There are 3 ways to turn a row about zero (a turn may also mirror it). The second row of each pair is the first, turned, with some noise. The first 27 pairs use one turn. New pairs use 2 turns, one after the other, and a turn may come again.
In the rows, 128 means zero.
Some pairs, each with its turns in order after it:
[116 110 127  62  96  95 126 175]
[165 160 142  91 101 142 136 191] | Z_136

[136 119 110 172 127  67 163  92]
[135 154 119 162  86 108  84 177] | Z_605

[129 163 199 112 105  50 124 138]
[128 161 106  83  97 129 116  34] | Z_342

[129 117 122 122 111 142 147 138]
[114 131 123 143 120 133 135 104] | Z_605

[142 109 122 132  67  89  82 155]
[125  56 124 167 125  86 136 132] | Z_605

[154 112 124 118 163 114 126 119]
[114 128 135 100 105 139 120 157] | Z_342

[103 132 106 146 143  72 125 125]
[109 145 112  97 121  80 145 133] | Z_342

[115 129  96 113 157 137 116 181]
[111 154 154  82 116 150  99 126] | Z_136

[119 125  98 116 136  72 159 121]
[ 98 168 125  90 136 116 162 135] | Z_342

[133  94 120  79  79 177 128 104]
[122 136 175 152 124 108 155  57] | Z_605

[ 50  82 110 186 158 166 136 104]
[153 214  77 103 123  75 164 129] | Z_605

[121 128 168 121 150 197 136  75]
[116 167 108 179 148 145 163  71] | Z_136

[151 127 162 100 135 112 111 128]
[144 145  99 120  95 111 143 131] | Z_136

[ 90 128 174  98 149 149 124 120]
[163  97 120 126 100 150 160 111] | Z_342

[106 134 163 187 111  64  96 155]
[177  79 164 130  90  72  99 123] | Z_136

[102 128 109  69 100 159 181 120]
[136 170 128 144 173 180 143 171] | Z_136

[140 124 134 171 122 102 129 103]
[122  84 123 152 124  99 128 125] | Z_136

[ 84 111 135 131 132  90  93 127]
[154 104 159 136  78 145 122 126] | Z_136

[130 180 126 158 116 134 159 129]
[155 181 140 154 134 111 123 121] | Z_342

[150 114 196 120 142  98  50 140]
[147  63 167 104 141 126 176 184] | Z_605

[138 127 104 128 113 100 140  96]
[ 87 154 140 129 126 121 143 127] | Z_342

[124 179 148 113  95 130 183 167]
[ 53 129 114 149 149 171 112 119] | Z_605

[135 123 157 148 151 121 206  85]
[103 197 147 135  85 157 116 162] | Z_605

[206 131 123 156 108 151 159 100]
[109 162 195 153 130 154  80 140] | Z_342

[143 190 151 136  96  58 156 139]
[ 71  97 130 159 136 145  74 185] | Z_605

[123  96 128  85 107 123 130 104]
[131 137 124 141 115 155 165 163] | Z_136

[127 130 128 166  90 133  91 137]
[115 111 126 160 140  92  97 102] | Z_342

New pairs, each followed by its turns in order:
[139 180 160 124 164 105 131 144]
[148 105  85  86 157 134 153 141] | Z_342 Z_136

[145 108 123 140 128 149 125 127]
[134 116 121 119 129 131 159 139] | Z_342 Z_605

[143 163 140 149 139 132 115 121]
[ 87 127 136 128 110 124 141 145] | Z_136 Z_342

[136 126 118 201 184 143 137 134]
[121  51 127 152 129 157 145 169] | Z_342 Z_605

[140 101 116 139 143 121  50 141]
[157 140 124 159 136 147 180 176] | Z_136 Z_136

[129 147 125 162 102 110  98 162]
[153 107 170 157 118 143 147 147] | Z_136 Z_605

[137 129 145 129 125 143 141 206]
[132 116 150 152 169 130 171 172] | Z_605 Z_342

[140 143 158 113 138 129 206 110]
[185 117 109 190 123 117 132 106] | Z_605 Z_342

[ 93  78 174 189 146 124 175 142]
[159 199 100 149 196 115 140 124] | Z_605 Z_342

[138 133 129 162 132  98 145 159]
[135 118  87 137 128 111 132  94] | Z_605 Z_605

[150  70 129 145 130 185 119 113]
[167 151 157 118 131 111 192 104] | Z_136 Z_342

[ 73 124  87 107 150  95  84 153]
[ 97 112 152 113 131 173  89 190] | Z_342 Z_136

[ 50  61 187 125 122 146  89 115]
[154 126 109 185 193  46 153 122] | Z_136 Z_136

[129  90 123  77 133 131  93 114]
[110 150 180 138 142 158 152 141] | Z_342 Z_136

[127 139 158  67 126 146 136  98]
[ 93 161 137 114  98 120 134  80] | Z_342 Z_605

[ 90 140 153 128 129 127 119 160]
[150 137 121 104 139 125 155 165] | Z_605 Z_342

[ 71 126 131 131 113  88 110 115]
[ 95 161 148 105 134 120 178 126] | Z_342 Z_342

[169 104  74 110  64 102 129 127]
[118  54 150 158 110  94 167 117] | Z_605 Z_136

[129 189  97  50 123  73  50 120]
[125  45 143  53  66 132  78 169] | Z_605 Z_342

[130 118  56 183 115 151 154 129]
[165  61 123  84 105 119 165 138] | Z_136 Z_342

[115 132 127 146 153 134 122 126]
[125 107 124 153 115 134 128 134] | Z_342 Z_605

[107 140 118 154 144 126 132 134]
[129 120 116 118 118 110 110 150] | Z_342 Z_136

[134 143 125  50 121 150 181 131]
[126 132 116 176 148 136 143  46] | Z_605 Z_136

[ 56 141 130  94 134  97 126 140]
[ 89 121 103 144 161 158 107 184] | Z_342 Z_136

[124  62 139 143 111 127  85 130]
[118 117 122 151 139  89 115 194] | Z_605 Z_136

[179 156 154 117 150 151 126 129]
[ 95 171 104 137 117 115 159 153] | Z_136 Z_342

[137 104 123 195 177 157 108 183]
[142 127 126 187 122 146  94  46] | Z_605 Z_605

[119 123 137 106  83 131 115  88]
[158 117 121 168  94 102 112 124] | Z_605 Z_136

[114 135 106  97 114 130 140 163]
[155 160 123  99 108 114 118 127] | Z_605 Z_605

[ 78 190  70 136 109 127 121 125]
[120 140  66 137 113 126  56 156] | Z_342 Z_605

[127 154 116 187 138 101  50 128]
[113 113 118 161  89 143 208 172] | Z_136 Z_136

[141 120 145  83 129 119 126 113]
[122 125 133 102 171 130 118 142] | Z_136 Z_136

[141 126 120 103 112 130 137 152]
[133 156 129 114 109 109 138 126] | Z_605 Z_605

[113 136 143 106 143 130 106 162]
[152 153 122 122 116 163 140 116] | Z_605 Z_605

[139 146 127 190 138 149 146 126]
[153 115 106 114 101  75 118 119] | Z_342 Z_136

[117 157  50 133 137 123 131 145]
[ 92  81 106  91 108 159 143 103] | Z_605 Z_136

[127 141 128 126  75  97 119 106]
[ 84 144 133 114 118  97 131 160] | Z_136 Z_136

[106 114 107 110 145 119 108 122]
[139 141 142 127 151 130 159 119] | Z_136 Z_136

[113 137 127 206 146 123 113  50]
[ 79  76 172 196 106 120 167 119] | Z_136 Z_136

